The first 8 rows are patterns. Each new row is the sum of 2 different patterns, raised or lowered, with some noise. Before adding, each is slid sideways (what falls off one end comes back at the other) and multiplied by a number that may be negative. Names go in the order of the patterns.
Some rows, each with the names of its patterns after it:
|  13 |   2 |   7 | -15 |   2 |  11 |   6 |  -4 |  16 | -12 |   0 |   4 |   2 | -14 |  11 |   5 |  -3 |   9 |   5 |  16 | -16 | -15 |  -4 |  -4 |   9 | -11 | -15 |  15 |   2 | -10 |   0 | -14 |   8 | -16 |  17 |   7 |  17 |   0 | -14 |  -4 |   2 | -13 |  -9 |   2 |  -8 |  14 |  -7 |   4 | => q330
|   1 |   8 | -11 |   8 |   5 |  13 |   6 | -10 |   9 | -13 | -10 |  -8 |  13 |   0 |  17 |   3 |  -7 |  -8 |   8 |  13 |  13 |  -7 |   5 | -12 |  -1 |  -3 |  -1 |  -7 |   9 |   3 | -14 |  15 |  16 |   6 |   3 |   1 |   0 | -15 |   8 |   7 |   5 |   2 | -13 |  16 |  -8 |  -2 |  -3 |   7 | => q887
|  -6 |   1 |  12 | -12 |  -5 |   9 |  14 |  13 |  -7 |   8 | -12 |  -4 | -11 |   6 |   2 |  -8 |   2 |   5 |   1 |  -2 |  14 |  16 |  15 | -10 |  -3 |  10 |   6 |   4 |   8 |   8 |   7 | -14 | -12 | -17 | -10 | -14 |  -1 |   7 |  15 |   8 | -13 |   3 | -16 |  -7 | -13 |  14 | -12 |  14 | => q429
|   6 |   8 |   5 |  -3 |   2 |  12 | -11 |  -6 |   9 |  -4 |   1 |   6 |  -8 | -14 |  -5 |  12 |   1 |  15 |   3 |  16 | -11 |  10 | -13 | -14 |   4 |   2 | -13 |  -2 |  -3 |   0 |   9 |  -4 |  16 |   0 | -12 |   6 |  -7 |  12 |   4 |  16 |  -9 |   3 |  -9 |  -6 |  -7 |  10 |  -2 |   8 | => q596
|  -6 |   8 |  12 |  -6 |  -4 |   3 |  10 |  -2 | -14 |  10 | -14 |  15 |  10 | -10 |   1 |   1 |   6 |   2 |  14 |  11 |   1 |  14 | -13 |  13 |  15 | -12 | -11 | -10 |   5 | -11 |  10 |  13 |   4 |  12 |  -2 | -15 |   2 | -12 |  16 |  -7 |  14 |   4 |  13 |  16 |  11 |  -7 |  -1 |  16 | => q261
|   1 | -10 | -13 |   3 |   9 |  13 | -14 |   2 | -15 |   4 |  -5 |  11 |   2 |   9 |  12 |   7 |  -6 |  12 |  16 |  -7 |  13 |  -5 |   3 |   7 |   7 |   6 |   4 |  11 |  -6 |  14 |   3 | -12 | -13 | -10 |  -1 |   0 |  16 |  -9 |  16 | -15 |   6 | -15 |   9 |  -2 |  11 |  -6 |  -6 |   2 | => q223
|  -7 |  -4 |  -8 |   5 | -13 |  -1 |   9 |  -4 |  -9 |   8 |   0 |   8 | -16 | -16 | -13 |  14 |   5 |   8 |  -3 |   3 |   6 |  16 |   9 |  -4 |  16 |   2 |  -2 |  16 | -16 |  -4 |  -5 |   8 | -16 |  -3 |   4 |   8 |   2 |  11 |  16 |  13 |  10 | -16 |   2 |  11 |  -4 |  -7 |   5 |   4 | => q120
|  -5 |  17 | -10 |  15 |   2 |  16 | -11 |  -1 |   8 |  13 |   4 | -13 |  -4 |   9 |  -8 |   1 | -15 |  -7 |  12 | -15 |   1 |   3 |   2 |  -1 |   3 |  -7 |  -8 |  14 | -11 |   3 |  14 |   2 | -15 | -15 |  -7 |  13 | -16 | -16 |  15 |   9 | -15 |   6 |  -9 | -13 |   3 | -17 |  16 |  14 | => q475

New rows. What belongs after each?
| -25 |   4 |   9 |  -2 |  -3 |  21 |   2 | -13 |  17 | -24 |  20 |   0 | -16 |  -1 |  -5 |  14 |  -9 |  -1 | -14 |   5 |   0 |  32 |  16 |   2 |   3 |  -1 |   4 | -16 |  25 | -10 |  15 | -20 |  21 |   9 |  16 |  14 |  -4 |  14 |  29 |   2 |  -1 |   6 |  -8 |  30 |  -5 |  36 | -16 |   2 | => q330 q223
| -11 |  11 |   3 |  10 |  12 |  13 |  17 |  15 |  14 | -22 |  -8 |   2 |   8 |   1 |  -1 |   4 |  -9 |  -5 |  -9 |   3 |   5 |  13 |  31 |   7 |   7 |  10 |   2 |  -1 | -17 |   1 | -11 |  29 |  13 |  20 | -12 |  18 |  -3 |  23 |  10 |  -9 |  29 |   8 |  -7 |   6 | -23 |   4 |  -9 |  21 | => q429 q120
|   4 |  26 |  -4 | -11 | -18 |  -9 |   8 |  -3 |   4 |  22 |  23 |  11 |   5 |  -6 |  -2 |  -2 | -16 |  13 | -12 |  27 |   0 |  -3 |  10 |   1 | -11 |  21 |  20 |  14 |  -3 |  23 | -13 |  -1 |  -5 |   4 |   2 | -14 |  22 |  22 |  11 |   7 |  10 |  27 |  31 | -18 |   0 |  22 |  10 |  23 | => q330 q429
| -21 |  -3 |   3 | -24 |  -6 | -16 | -18 | -15 | -24 |   5 | -15 | -29 |  -3 | -19 |  -3 | -13 |   9 | -26 | -19 | -12 |  -6 |  -2 | -32 |  -8 |  -4 | -17 | -16 | -22 | -23 |   3 | -32 | -17 | -20 | -15 |  -7 | -18 |  -9 | -10 |   1 | -27 |  -9 | -15 | -13 | -20 | -17 | -23 | -15 | -30 | => q887 q475
| -23 | -14 |  -6 |  -1 | -13 |   2 | -11 |  -8 | -19 |  -1 |   0 |  13 | -22 | -10 |   2 |   2 |  -5 |  -3 |  -2 |   4 | -33 | -28 | -17 | -22 | -25 |  -5 |  -8 |  -7 |  -5 | -13 |  -7 | -16 | -16 | -15 |  -7 | -13 |  -7 | -24 |  -6 |   1 | -30 | -17 |  -6 |   1 |   8 | -17 |   9 | -20 | => q429 q596
|  13 |   1 |  17 |   1 |   2 |  -4 |  -1 | -12 |  10 |  -3 | -12 |   3 |  -3 |  -4 |  -2 |   5 |  16 |  11 | -17 |   4 | -15 |  11 |  -1 |  21 |  -4 |   9 |   4 |   3 | -10 |  15 |  12 |   0 |  15 |   3 |   7 |   5 |   9 |  12 |  -2 |   4 |   1 |   8 |   5 |  -6 | -16 | -15 |  -5 |  11 | => q596 q223
|  -1 | -23 |  -6 |  11 |   3 |  10 |  14 |  20 |  17 |   3 | -16 |  13 |   0 |  -9 |  -1 |  -2 |   2 |  -4 | -12 | -22 |   0 |  -1 |  -4 |  19 |  -2 |   4 |  -4 |   6 |  -6 | -28 | -13 | -10 |  -1 |   3 |   2 |  -4 |   7 |  -1 |  27 |   3 | -15 |  15 |  -7 |   9 |  18 |  -1 | -11 |  -6 | => q596 q120
| -23 |  10 | -14 |  16 |  32 |   0 |  14 |   2 |  11 |  -8 |   2 | -14 |  -8 | -19 |  11 |  14 | -15 |  14 | -17 | -12 |  -4 |  15 |  -1 |   3 |  13 |  24 | -15 |  23 | -19 |  -6 |   4 |  -4 |   6 |  -6 |  -7 |   2 |   1 |  -6 |  -2 |  15 |  -9 |  -4 |  25 |  19 |   0 |   2 |   1 |  -8 | => q596 q261
|  -6 |  18 |  -7 |  10 |  -4 |   1 |  -1 |   2 |  14 |  13 |  -2 |   4 |   5 |  10 |  12 |  -4 |  -2 |  14 |   7 |  -8 |  20 |  19 |  11 |  -8 |  -8 | -13 | -15 |  -3 |   6 |  10 |  15 |  -2 |   2 |   0 |  -8 |  -5 |  -2 |  15 |  -1 |   7 |   8 |   6 |  20 |  -4 | -11 |  16 |   4 |   4 | => q887 q429
|  15 | -13 |  -4 | -20 |  18 | -25 |  -8 |  -1 |   9 |   1 |  13 |   5 |  13 |   8 |  -9 |   3 |  -3 |  -3 | -23 |  -5 |  -6 |  -2 |  -9 |  -3 |   0 | -24 | -11 |  10 |   1 |  -1 |  -2 |   1 |  -8 | -18 | -20 | -19 |   2 |   8 |   7 | -19 |  10 |  13 |  15 |  10 |  -6 |  11 | -16 |   1 | => q887 q120
|   4 | -12 |  10 |  -5 |  11 | -19 | -31 | -25 |  -1 |  -7 | -13 |  -8 |   2 | -12 | -19 | -12 | -22 | -19 | -18 | -16 | -21 | -26 |   5 | -14 | -15 | -34 | -26 | -38 |  11 |  -7 |  -8 | -16 |   2 | -14 |  -4 |   0 | -24 |  -3 | -22 |  -5 |  14 | -26 | -11 | -24 |   3 | -16 | -30 | -11 | => q330 q120
| 33 | 17 | 15 |  4 | 24 | 26 | 22 |  2 | 23 |  7 | 32 | 18 |  0 | 18 | 26 | 31 |  7 | 31 | 14 | 22 | 26 | 12 | 29 | 35 | 14 | 14 |  4 | 29 | 19 | 19 | 37 | 19 | 28 | 20 | 12 | 23 |  9 | 39 | 10 | 38 | 25 | 21 | 23 | 22 |  9 | 14 | 41 |  6 | => q261 q223
|   4 |  24 |  26 |   2 |   9 |  13 |  -5 |  -8 |  -5 |   1 |   3 |  -1 |  10 |  22 | -18 |  17 | -26 |   0 | -16 |   0 |   6 |  14 |  -3 |  -5 | -19 |   8 | -13 |   6 |  -7 |   5 |  -2 |  -2 |  -4 |   9 |   4 |  -7 |  10 | -14 | -21 |  -7 |  22 |  10 | -19 |  -8 | -18 | -10 | -23 |   7 | => q429 q596
|   8 |   7 |   4 |  18 |   6 | -17 |   3 |  17 | -14 |  -2 |  -5 |  12 |  10 |  12 |  -9 |  -8 | -20 |   7 | -17 |   4 | -14 | -15 |   3 | -17 |  -1 |   2 |  -6 |  18 |   2 |  10 | -19 |  23 |  10 | -13 | -16 |  -9 |  -9 | -24 |  -6 |  -3 |  20 |   4 | -13 |  -7 |   8 | -18 |   6 |   0 | => q261 q120
|   3 |  22 |  15 |   7 |   7 |  25 |  10 |   7 |  14 |   2 |   6 |   8 |  -3 |  15 |  -3 |  15 | -15 |   1 |  -3 |  18 |   5 |  20 |  21 |  20 |   7 |  -6 |   4 |  10 |  -4 |  -1 |   9 |   8 |  -5 |  13 |   3 |   4 |   4 |   4 |   4 |   9 |   9 |  13 |  -4 |  10 | -14 |  -7 | -13 |  23 | => q596 q120
| 19 | 15 |  6 | 29 | 30 |  9 |  2 | 23 | 13 | 17 |  2 |  5 | 19 |  6 | -1 |  7 | 16 | 16 | -4 | 33 | 27 | 21 | 13 | 12 | 14 | 23 |  2 | 17 | 15 |  2 | 26 | 16 | 12 | 22 | 10 | 32 | 19 | 28 | 15 | 15 |  6 | 28 |  3 | 15 |  5 |  9 |  6 | 10 | => q330 q120
| 15 | 31 | 34 | 26 |  7 | 15 | 29 | 43 | 37 | 10 | 33 |  9 | 17 | 32 |  4 |  8 | 20 | 28 | -4 | 27 | 35 | 31 | 21 | 26 | 32 | 21 | 33 |  9 | 25 | 31 |  5 | 24 | 16 | 21 | 12 | 24 | 14 | 31 |  1 | 25 | 28 | 22 | 13 | 18 | 25 | 16 | -2 |  0 | => q887 q120
|   2 |  -6 | -17 |   2 |  -3 |   0 |  14 |  -8 |   4 |  11 | -22 |   4 |  -3 |  10 |  -6 |  12 |  -4 |   3 |  20 |  -2 |  -3 |  10 |  13 | -17 |  -7 |   3 |   6 | -16 |  -9 |  19 |   8 | -24 |  15 | -17 |   0 |   9 | -21 |  14 |  17 |   1 |  14 |   2 |  20 |   3 |  22 | -20 |   7 |  16 | => q261 q475
|   0 | -24 |   2 | -23 |  17 |  -7 |  11 |   5 | -22 | -13 |   5 | -16 |  -6 | -14 | -22 |   1 |   0 |   6 |  15 |  -3 |   8 | -13 |  10 |  12 |  -2 |   4 |  13 | -14 |  10 | -11 |  -2 | -20 |  11 | -11 |  -8 |   9 |   8 |  16 |  -8 |  -7 |   4 |  -1 |  -9 | -12 |  -8 |   7 |  -6 |  -7 | => q330 q120
| -12 |  19 |  -3 |   2 |   6 |  -5 |  11 |  15 |   8 |  -5 | -12 |  11 | -11 |  15 |  -4 |  23 |  -6 |  14 |  22 |   0 |   1 |  12 |  11 |  -3 |  -4 | -13 |  14 |  -5 |  -2 |  10 |  -2 |   5 |  -8 |   0 |   7 |  22 |  18 |  18 |  19 |  11 |  -5 |  -5 |  -9 |  13 |  -2 |  13 |  11 |  16 | => q429 q596
|  19 |   4 |  13 |  12 |  15 | -15 |   1 |  24 |  -7 |   2 |  22 |  -3 |   6 |  -6 |   5 |  -9 |  -3 |  15 |  -5 |  17 |  15 |  -4 |  18 |  11 |   6 |  17 |  20 |  10 |  18 |   7 | -12 |  10 |  26 | -21 |  -9 |  -4 |  15 |  -8 |  18 |  25 |  18 |  24 |  -9 | -11 |  12 | -11 |  15 |  -2 | => q261 q120
| -31 |  19 | -27 |   3 | -17 |   2 |  11 |  -3 | -24 | -18 |   1 |   8 | -16 |  16 |   2 |  24 |   2 | -17 |  22 |  -8 | -10 |  -4 |   5 | -18 | -11 |  -5 |  -5 |  13 | -12 | -20 |  -8 |   5 |   5 |  -2 |  -2 |  26 |  30 | -10 |   4 |  16 | -16 |  -8 |   4 |   8 |  13 |  -1 |  -8 |  11 | => q429 q475
